Each new row is followed by its nearest point in the smallest flat space through zero that holds the last named rows.

K397 (3 x 17)
[[ 34  34 -31 -43  54 -23  12  47   1 -31 -35  33 -32   4  30  -9  28]
 [ 17 -13  11 -36  16 -47  76  76 -28  -1  13  -1 -27  76  53 -42  32]
 [ 18  35  29 -53  61   4   7  46  -1 -35  11 -17 -54  -3  31 -28   6]]
New rows:
[ 27   8 -30 -18 -17  -9  37  19  31 -36 -13 -11 -28 -36  21 -18  21] | [ 14  14 -11 -18  23  -9   5  19   0 -13 -13  12 -14   1  12  -4  11]
[ -8  31  12  10  28   7 -27 -27 -29  20  18  25 -28 -22 -21  31  18] | [  0  13   0  -1  10  14 -22 -13   9  -8  -5   0  -3 -25  -9   8  -7]
[ 19  -1 -10  32   1 -23 -31  17 -17  21  20 -11 -24  -2  29 -20   7] | [ 1 -2  4 -4  2 -4  8  8 -3  0  4 -3 -4  8  5 -5  2]
[-27 -29  34 -32 -14  17   0  29 -22 -10  31 -24 -36 -31  -7  16  -9] | [ -9   1  37  -8   6  16  -1   2  -2  -4  28 -31 -16  -3   3 -13 -12]

K218 (3 x 17)
[[  6  24  -3 -49  35  28  29  -8 -21  55  -4 -22  11   8  45 -23   7]
 [-22  47 -25 -18  32   0   4 -22 -41 -48  12 -33   1  27   2 -18 -54]
 [  8  52 -22 -28  35  -9   9 -13 -33 -13 -23 -35  -2   4 -18   3 -26]]
New rows:
[-15   8  13  46  -7   5  -2  -1  13 -15  -2   5   7 -10   7  23  19] | [ -2 -14   5  16 -14  -5  -8   4  11 -10   4  11  -2  -3  -8   6   4]
[ -9  -3  -1  27   3  -7  24 -22 -18   1  36  19   8  39   5   9  16] | [-13  -9   2   5  -5   7  -1  -2   1  -8  17   5   2   9  14 -10  -6]
[-53  18   0   1  53  -3   8 -33 -24 -41  -2 -25   7   5  15  -6   0] | [-16  25 -14 -11  19   4   3 -13 -24 -27  12 -18   2  18   8 -15 -32]
[ -6   6  45  53  -7  14  -6  19  -5  18 -33 -10  -2 -17 -14   4  19] | [ 12 -11   6   8 -11  -7  -4   8  13  11 -12   9  -3 -13 -13  13  17]

K235 (3 x 17)
[[  4 -22  27  11   7  -3  43   6 -27 -19   4  13  10 -68  39  -3  25]
 [ 33 -27  40   1  36  -7 -76  36 -17  -7   7 -10 -18  26 -19 -11   4]
 [-33 -56   7 -17  20 -10   8 -20 -18 -57   5  14 -43  10   6 -23  26]]
New rows:
[  0  -9 -21  53  51  11   2 -20  -1  12   2 -39 -12  39   2   4  24] | [ -3  -4  -2  -4   4  -1 -14  -1   2  -3   0  -2  -9  18  -9  -3  -2]
[-40 -12 -19  -4  -6  12  -4  18   0  34  34   2 -12 -24  32   0  -5] | [ -3   2  -3   1  -4   1  14  -4   0   0  -1   2   4 -11   7   1   2]
[ -1   5 -24  42  14  -2  21  21 -17   2 -17  -9  46  26  -4 -21  12] | [ 4 10 -2  3 -4  2  3  2  3  9 -1 -2  8 -5  1  4 -4]
[ 13   1 -11  -1  10  -1 -15  -2  34 -53  -4  -2  26 -28   0 -19  -8] | [ 0 -5  4  1  2 -1  2  1 -4 -4  1  1 -1 -6  4 -1  4]
[ 13   2  -3  25  -7  -7 -18   0  47  12 -30  -8  -5 -39  -4  -9  16] | [ 10  10   4   6  -2   2   0   7   0  11   0  -2  11 -10   3   5  -3]
[ 14  -3 -20  17   4   5   1  19   1  -7   4  -2   3  -5 -20 -37 -38] | [ 5  4  1  1  0  1 -9  4  2  6  0 -3  2  5 -4  1 -4]

K563 (3 x 17)
[[ 30   3 -14  47  -6  21 -14 -16   2 -14  13 -29 -18 -28 -28  -3  -4]
 [ 11  -3  10  23  28  23 -43  27 -14 -40 -11 -38 -18 -26 -33  -1  12]
 [-22   5 -38  44 -12  -4   6 -23  -3 -18   0  13 -35  -8 -10  12   1]]
New rows:
[ 25   6  28   1 -19  -9  22  -6 -29  -6  -6 -17   8 -28   7 -19   6] | [ 19   0   8  -1  -2   7  -2  -1   4   7   7 -12   9  -5  -3  -6  -4]
[-11  24 -14  -9  -3  23  17  16 -26 -18  26 -13 -27  -3  26  28 -31] | [-9  1 -8  8 -1 -2  0 -2 -2 -6 -2  4 -8 -1 -2  3  2]
[-15  -5 -25  -6   2  18  11 -30  35 -18   5  -5  31  -1 -18 -30  -8] | [  8   1  -5   7  -9   1   6 -11   5   7   7  -1   1  -2   0  -1  -5]

K420 (3 x 17)
[[-21   5  24 -38  -5   6  -6  30  -5  -5   7  -8  13  -1 -37  23  12]
 [ 38   4  16  46  35   1 -27  -7  21 -33   5 -11 -17 -15 -13  -8 -34]
 [-17  -5 -17  23   2   2 -58 -48   9  -4  55  -3 -21  14   1 -12  22]]
New rows:
[ 21 -16 -15 -46   4 -19 -21 -38 -25  13 -19   4 -52   7  50 -21  38] | [-11  -7 -28   6 -15  -4   3 -28  -5  19   7  10  -5  12  31 -14  16]
[ 53 -26  -4  -4 -23  -1 -10   1   0  11   0  12  37  -9  12 -11  10] | [ 5 -1 -6  4 -2 -2 11 -2 -1  4 -9  3  0  0 11 -4 -3]
[ 10   6 -44  44  -3 -25  11  12  50  -4  15   3   1  22 -44  12  -4] | [  9   0   2  15   9   0 -12  -7   6  -9   6  -3  -7  -3  -2  -4  -7]
[  2   3  18   9  -8 -39  -2   4  -3  22  43  -1  14 -15  -3   3 -17] | [-2  0  2  0  2  1 -8 -1  2 -3  7 -2 -2  0 -5  1  2]
[ 38  27 -13 -20 -17  -5  -9   2   8 -14 -17  16  -3   2 -22  15   4] | [ 4  2  8 -3  3  1  3 10  1 -4 -5 -2  3 -4 -8  4 -5]

K664 (3 x 17)
[[ -3  -5 -23 -27 -33 -74  58 -13  38  29   4  15  -2 -20  -2  20  27]
 [-10 -13 -57  35  12 -44  50 -28  50 -26  32  52  31 -19  18  36  26]
 [ 23  -1 -50 -41 -21 -18  72  17  42  -5  42 -40  28 -19  30  36  20]]
New rows:
[-17  17 -54 -16  22  21  -4 -12 -22  20   3  47   2   4  37   9  15] | [ -3  -3 -12  17  10   0   3  -7   7 -13   8  15   9  -2   5   6   3]
[  9 -24   7 -25  20  18  10  -3 -32  -4 -18  19  48  -4  12 -18  25] | [ 1  0 -1  4  5 10 -4  2 -2 -6  3 -2  3  2  3  0 -2]
[ -1 -25   5 -14   4 -12   6   1 -14  -8   3 -17  10  24 -33   7  28] | [ 1  1  2 -8 -5 -4  4  2  0  5 -1 -5 -2 -1 -1  0  1]
[ 10 -11 -12 -26   9   8  23 -32 -26  21  37  14  33  10 -33  45 -27] | [  3  -1 -11  -2  -1  -3  12   1   9  -4   9  -2   7  -4   6   8   4]
[  5 -46  -9  11  34 -20  19  -9 -18 -11  -4  15  -8  -4  28  15   6] | [ -5  -4 -12  16   7  -8   6  -9  10 -10   7  18   8  -3   3   7   5]

K253 (3 x 17)
[[-22  -4  26  -5  33 -20 -13 -10 -42  33   1  34  -9 -25  -2 -14 -17]
 [ 17   5   4  12   8 -23  22 -16  20   4 -40  -8  -7  38  -8 -18  -5]
 [ 38 -17 -35   9   9 -27   8  18  -5 -27 -41  31   4 -19 -10 -21  50]]
New rows:
[  4  35  31 -37 -34 -15  12 -11  -7 -22  -8   7 -22 -37 -28   2 -20] | [-6  0  5 -2  4  0 -3 -2 -6  6  4  3 -1 -4  1  0 -5]
[ -4   8  -1  -8  -6  22 -22 -18  30  -2 -19   9 -32  23  36 -20  21] | [ 6  3 -2  3 -4 -1  7 -3 12 -3 -7 -9  0 14 -1 -1 -1]
[-24  -6  26   8  16  22  -5 -30   3  -4  36 -17  -8   6 -27 -24 -26] | [-20   8  21  -4   2   7  -4 -12  -2  19  16 -10  -4   9   4   6 -27]
[-16 -12  24  14   1  19  13 -20  -3   2 -13  19  32  -5 -24  -4  -1] | [-3  0  6  0  7 -5  0 -4 -6  7 -3  5 -2  0 -1 -4 -5]
[-20 -24  33  18 -12  36  -4 -23  11 -20 -18  16   1   5  11 -21  10] | [ 0  1  2  1  0  0  2 -2  2  1 -1 -3 -1  4  0  0 -3]
[-17 -31 -18  25   9  14  27  10  -6   2   8 -34  36  16  34  32   0] | [ -1   3  -4  -1 -15  15   0   3  13  -8  12 -16   4   6   4  11  -1]

K482 (3 x 17)
[[ -7  24 -23  39 -29 -14 -18 -39 -11  -6  33 -35 -13  32  11 -18  32]
 [ 10   3   2   6 -33  28  -4  11  -2 -26  33   6  34  33  50  17  -1]
 [ 21  15  11  -1 -48 -28   3  16 -27   6  16  11  -2  17  -8  11 -25]]
New rows:
[-53  18 -18  33 -45 -33  20  47  21   9 -23 -29 -23 -38  -9 -28   6] | [ -2   8  -4   7  -1 -24  -2 -12  -8  13  -5  -9 -21  -5 -24 -11   3]
[-12 -16   4  26  10  18  -4  20  -4 -14  16  20  -4  21  -5  19  -6] | [ 2 -2  2 -2 -3 10  1  6  2 -7  5  5 11  5 13  6 -2]
[ 16 -18 -12  50 -20 -28  -3   1  -6  10  14 -16 -30 -30  -7  29  32] | [ -1  11  -7  13 -11 -20  -5 -15  -9   7   6 -13 -16   5 -13 -10   7]
[-38 -21 -20  12  -5 -33 -29 -14  24 -30 -17 -40  12   9 -40   2 -43] | [ -5   4  -5   6   5 -12  -2 -11  -2   7  -4  -9 -14  -4 -14  -9   7]

K645 (3 x 17)
[[-31   0  32 -10  27 -51  -4 -40 -17 -56 -16 -38  -6  51  22  13   5]
 [  0  -7  16  -2 -18   8   8  -6  23  16  31  32 -21  -2  24   8 -24]
 [-26   0  20  39  -5  -3  13  -5  -6  16  22  25 -44  56  18   8   1]]
New rows:
[ 16   6   1  14  -2  10  -4 -14  -4 -19 -50  29  -7  -5   4  -5  -5] | [ 1  1 -2  0  2  0 -1  1 -2 -1 -3 -3  3 -1 -3 -1  3]
[  4   7  -2  13  38  -2   4   0 -19 -13 -15  -9  46   8  19   9 -14] | [ -2   2  -1  -6  10 -11  -4  -4  -9 -16 -14 -18  10   3  -5  -1   7]
[  0 -25  -2   9 -16  10 -39  19   9  29  35 -53  23  -3  -1   4 -22] | [  8  -1  -6  -5  -4   7  -1   5   5   5   1   3   6 -15  -3  -2  -3]
[ -7 -13  15  19   8  45 -35 -29 -18 -27   5  -6  13 -24  -8   7 -15] | [ 4 -1 -1 -9  1 -2 -2 -2  2 -6 -3 -5  7 -9 -1  0 -2]

K415 (3 x 17)
[[ 33   0  30  44  16 -37  21 -14 -12  10  18 -29 -53   3 -15 -33 -39]
 [ 37 -17  24  52 -29  12 -47  -8 -22   6 -18 -12  16  36 -21  -8   5]
 [  2  -4   0 -14 -59  20  59 -64 -43   2 -20 -12 -43 -22  22 -12  -8]]
New rows:
[-10  -3 -32 -25 -13 -34  13 -27   8  15  -6   3  36 -14   8  15  13] | [-16   3 -13 -24  -6  11  10  -2   3  -4  -4   9   7 -10  11  10   9]
[ 35  12   8   2   3   9 -34  35  12  24  35 -16  16  32 -24  15  13] | [ 11  -4   8  23  16  -5 -38  24  11   1   3   1  22  20 -16   2   4]
[-28 -16   9  13   1  35 -27  15 -37  27   3 -24  27 -10  21   6   8] | [  1  -5  -2   2 -14  14 -18   0  -4  -1 -11   4  18   9  -1   7  12]

K140 (3 x 17)
[[-27  -1  50  -3 -31  14 -48  16  29 -12  10  44  14  -7  23  29   5]
 [-10  34   9  15  41   1 -40   4 -17  12   3  42  -8  17  11  41 -57]
 [ 47  13  -6  16 -27 -21 -52 -27 -16   4 -15  51 -22   2  32 -11  -8]]
New rows:
[ 24  31  34  29  13  29 -14 -32 -31 -34 -13 -17   6  16  23  32  32] | [  4   5   3   3  -2  -2 -13  -2  -2   1  -1  13  -3   1   7   4  -6]
[-19 -19 -21  15  23   2 -19  -2 -15 -24  20 -28 -27 -35 -37  -1 -15] | [ -5   2  -9  -1  18   1  16   3  -6   4   1 -14   0   4 -10   2  -8]
[-16 -25 -35 -31   7  -9  33 -32 -16  13  35   9 -11  29 -34 -17 -18] | [  5   1 -21   0  20  -3  25  -3 -12   6  -2 -23  -4   4 -14  -9  -5]

K183 (3 x 17)
[[-76   2 -15  -4 -41   0 -18 -51 -16  20  31 -26 -48   1  14  59   0]
 [-27  25   5  26  -9  -6 -10 -51  -3  25   5  17 -36  18  34  34 -18]
 [-30  -9  27  20 -25 -31  -1 -45  -7  38  -8  24 -29   7  76  45  -7]]
New rows:
[  7 -20  -6 -16 -26 -16 -46   6  14 -20 -28 -23  23  35  24  -6 -22] | [  2 -12   6  -5  -4  -6   4   7  -1   1  -4   0   6  -5   8   0   5]
[ 36  35 -33   6   8 -30 -34 -20  22 -10 -26 -22 -51   1  -6   9   1] | [  0  26  -7  13   9  10  -6 -17   3   1   5   6 -12  12  -9   1 -12]
[ 56   0  -6 -12 -28 -27  -5  16  40 -24 -21 -20  -3  36   5   0 -24] | [ 20  -1   6   3  10  -2   5  11   4  -3  -9   9  12   0   1 -14  -1]
[ 35 -25 -34  11 -23 -22  -7 -26 -17  25   5 -13  -2 -21 -12   9  -4] | [-9 -6  0 -4 -7 -2 -1 -1 -2  2  3 -5 -2 -3  3  6  3]
